The groups are shells around one centre, one inside the other: the same stretched ball of 5 dimensions in 6 sizes.
(in the rows, 128 means zero)
Known rows, each followed by its group:
[175 166 115  70  83  87  77  86 109 144 149  75 108 101 135 173 126 109
 120] : (1)
[ 39  99 124 131 152 157 168 115 131 131 138 146 152 100 118 202 127 152
 152] : (3)
[166 157 152 104 122  55  75 181 133 121 162  79 106 101  97 137 113  79
  73] : (3)
[173 167 151  95 102  67  72 157 122 123 157  73 104 109 107 142 116  74
  89] : (4)
[ 94 122 113 102 143 112 130 123 139 138 149 121 145  83 110 190 128 145
 105] : (2)
[187 171 113  69  84  78  74  88 113 139 152  72 103 101 134 171 125 108
 112] : (4)
[ 90 127 134 110 131 120 126 135 128 133 146 115 142  97 108 177 126 120
 116] : (5)
[123 141 136 101 104 111 103 113 109 140 145  95 120 108 125 169 123 107
 138] : (0)
[139 136 107  88 107 100  99  80 110 154 148  97 115  95 139 183 126 136
 142] : (1)
[138 137 130 110 120  90 101 122 119 133 152  97 104 107 126 166 116 115
 131] : (3)
[145 146 145 102 118  75  83 155 122 137 156  87 115  99 106 149 118  93
  99] : (5)
[ 86 120  89  85 121 142 140  57 122 155 139 125 149  84 138 217 138 170
 147] : (1)
[ 39  96 102 114 145 165 169  77 126 147 135 147 159  90 131 219 134 175
 163] : (3)
[ 49 102 129 128 147 148 156 120 126 135 140 138 148 100 117 193 126 144
 150] : (5)
[205 173 157  94  96  38  45 168 114 129 163  56  84 110 109 123 109  60
  87] : (2)
[155 153 140 104 119  75  91 152 130 120 157  88 107 105 109 155 115  95
  94] : (5)
[ 58 109 106 108 121 167 156  58 110 149 132 134 147 102 144 215 134 161
 182] : (3)
[189 171 146  91  98  57  64 152 120 124 159  67  95 109 111 141 114  74
  89] : (1)
[ 79 111 146 136 138 124 133 139 118 131 145 121 124 112 118 169 117 118
 152] : (1)
[128 152 122  91 123 102 115 132 142 119 151 103 135  93 106 181 127 117
  84] : (4)
[122 139  94  80 112 120 122  68 125 143 144 109 133  90 136 205 133 152
 129] : (0)
[ 97 122 109  95 132 116 123 103 127 151 147 117 143  83 121 192 131 148
 123] : (4)
[175 156 152 106 108  58  67 158 115 130 159  73  90 111 114 135 110  78
 106] : (5)
[ 65 109 111 117 139 148 156  92 128 134 139 136 143  99 129 206 128 156
 152] : (4)
[142 138 148 111 107  85  82 132 101 146 151  85 100 112 126 147 114  93
 143] : (4)
[150 163 104  72 106 102 108  95 138 124 149  96 130  92 120 194 131 127
  90] : (3)
[ 74 119 113 103 136 136 142 106 132 140 142 127 153  88 117 200 132 148
 126] : (0)
[151 145 111  86 111  86  93  99 120 145 152  92 113  93 130 177 124 128
 119] : (0)
[100 127 135 110 107 128 115  99 100 147 141 105 123 112 133 175 124 117
 166] : (2)
[150 143 155 109 105  77  74 145 101 144 153  79  99 112 120 139 114  83
 133] : (2)
[124 132 134 115 125  99 110 129 121 131 150 103 112 107 122 167 117 114
 130] : (0)
[153 145 110  80 104  86  86  92 113 155 151  88 115  91 132 176 126 127
 123] : (5)
[192 172 131  75  99  52  59 141 125 135 160  67 106  93 110 149 120  88
  74] : (3)
[147 141 126  92 114  78  84 124 117 150 154  88 116  92 119 161 122 114
 113] : (5)
[152 156 121  81  88 103  90  86 106 145 146  84 114 105 136 175 127 111
 136] : (1)
[144 141 113  94 119  87 100 109 125 139 153  97 114  94 126 177 122 128
 116] : (1)
[147 139 143 111 112  80  84 133 108 141 153  87  98 110 125 150 114  98
 134] : (0)
[ 91 127 139 114 138 114 126 150 134 128 149 116 142  96 102 173 124 116
 106] : (4)
[181 156 152  99  99  53  54 150 103 145 159  65  89 108 118 130 112  76
 115] : (2)
[ 43 112 118 111 128 173 165  86 122 136 132 139 161 101 125 212 135 150
 159] : (2)
[105 123 131 119 133 109 122 128 124 132 148 113 120 104 120 174 119 124
 134] : (0)
[210 180 130  72  96  42  53 142 127 130 163  60  98  95 111 146 118  84
  67] : (2)

New rows, each followed by its group:
[187 161 143  93  94  58  59 134 107 140 157  66  89 109 124 140 114  82
 114] : (1)
[ 91 121  99  94 130 130 137  82 129 145 143 124 144  87 129 207 132 159
 134] : (0)
[121 132 149 118 114 102 100 133 106 139 148  96 109 114 123 155 116  99
 147] : (5)
[ 43 104 109 114 130 173 167  70 117 143 132 141 154 101 136 216 134 162
 177] : (4)
[ 47 107  88  99 135 170 171  56 129 145 133 146 164  87 136 232 140 183
 157] : (3)
[ 86 121 110 103 111 149 138  62 107 147 136 120 132 106 145 204 130 148
 176] : (3)
[164 158 123  83  85  93  82  88 102 144 148  78 103 109 139 169 123 106
 139] : (3)
[ 55 116 100  97 132 162 162  77 132 139 135 138 166  88 124 221 139 165
 139] : (1)
[ 43  94 128 136 147 154 160 108 118 140 138 141 141 106 127 195 124 149
 173] : (2)
[123 128 131 107 115 100  99 112 106 152 148  98 113 103 130 166 120 118
 148] : (0)
[100 130  94  79  99 144 127  41 106 159 136 112 141  94 148 212 138 156
 165] : (2)
[ 93 132 154 124 131 118 126 158 128 117 147 112 132 111 103 164 119  98
 117] : (2)
[121 141  85  64 103 125 117  50 120 158 142 106 145  81 138 212 140 159
 129] : (2)
[186 168 141  92 113  50  69 165 135 119 163  73 101 100 102 143 114  82
  67] : (2)
[143 145 112  85  94 107  97  73 104 151 145  91 113 103 143 182 126 126
 149] : (1)
[142 140 116  94 121  87  99 114 126 140 153  97 116  93 123 175 122 126
 112] : (0)
[170 167 144  90  89  82  75 128 111 129 152  73 103 114 120 151 119  80
 113] : (2)
[118 145 123  96 105 125 119  96 118 129 142 103 127 108 128 187 127 119
 135] : (0)
[112 123 114 102 133 101 114 114 126 147 150 111 129  88 121 182 125 140
 122] : (1)
[ 44  98 114 116 134 161 155  81 112 155 135 138 153  96 133 206 133 160
 176] : (2)
[150 141 123  93 117  75  84 124 119 149 156  89 112  91 120 162 121 117
 111] : (5)
[ 83 127 142 116 118 137 130 120 114 133 140 114 136 111 119 177 125 112
 148] : (2)
[115 133 103  81 106 120 111  69 110 160 143 104 135  90 138 195 133 145
 145] : (4)
[129 133  93  78 111 106 106  68 116 160 147 103 128  84 139 197 132 153
 136] : (2)
[ 78 122 105  95 131 139 143  92 131 142 141 127 155  86 121 207 135 154
 127] : (0)
[158 141 130  93 106  72  71 118 104 158 155  80 103  97 128 153 119 108
 129] : (2)
[134 150 107  76  91 120 107  66 110 146 142  95 126 100 140 194 132 130
 141] : (5)
[171 159 136  95  94  80  79 117 109 132 152  76  94 114 129 155 116  92
 126] : (3)
[ 78 115 110 106 147 124 141 116 138 139 146 129 150  83 113 197 130 153
 116] : (2)
[144 143 100  79 116  92 101  91 127 146 151  99 124  85 128 189 128 141
 110] : (4)
[186 156 131  92 106  53  64 132 116 140 160  73  90 101 123 147 114  97
 106] : (3)
[122 152 139  98 108 114 111 128 124 122 146  98 130 108 112 172 125  99
 111] : (2)
[173 159 103  64  85  86  77  69 106 157 149  77 111  93 141 180 129 125
 127] : (2)
[140 145 164 121 124  75  88 182 124 120 157  88 106 112 100 136 110  75
 100] : (4)
[ 73 113  95  93 115 156 143  46 108 161 134 127 147  93 147 216 137 168
 177] : (2)
[166 165 142  90  95  81  79 133 116 128 152  76 108 109 116 154 120  84
 104] : (1)
[ 79 111 124 119 126 137 135  94 109 147 140 122 129 105 135 188 124 140
 170] : (5)
[172 166 122  75  83  89  77  92 107 142 149  75 108 105 133 168 125 102
 123] : (4)
[122 150 118  84 102 122 115  94 121 134 143 101 135 100 124 189 131 121
 121] : (0)
[137 155 134  99 120  96 110 142 138 112 152  98 124 103 106 171 121 103
  89] : (3)
[ 74 119  85  87 129 151 153  59 131 147 138 133 159  82 133 226 139 176
 139] : (4)
[ 88 124 120 108 113 144 136  80 110 140 137 118 131 109 138 195 127 137
 167] : (1)
[161 150 122  90  93  91  85  90 104 144 149  83  99 109 141 169 120 112
 144] : (2)
[162 158 103  73  95  96  95  77 119 140 148  88 114  97 136 187 128 128
 120] : (1)
[ 50 108 123 119 139 155 157 105 125 137 137 137 153  99 121 201 130 147
 151] : (0)
[180 159 128  79 101  57  61 130 116 149 159  71 106  91 117 151 121  99
  94] : (2)
[173 161 114  74  89  84  78  89 111 145 151  78 107  99 134 172 125 112
 120] : (0)
[151 150 165 114 117  68  77 180 119 126 158  81 104 111 101 132 111  71
  99] : (3)
[ 37  93 130 136 152 154 162 118 123 138 139 144 148 102 120 194 125 149
 163] : (3)
[112 130  94  82 102 132 121  46 107 158 139 109 131  95 149 207 134 156
 163] : (3)
[157 154 127  90  95  92  88 102 109 138 149  83 105 109 132 167 121 106
 132] : (0)
[184 172 148  95  99  63  71 152 122 117 157  70  95 113 111 143 113  73
  91] : (2)
[155 156 108  73  84 106  92  64 104 150 144  85 114 102 144 186 129 123
 142] : (3)
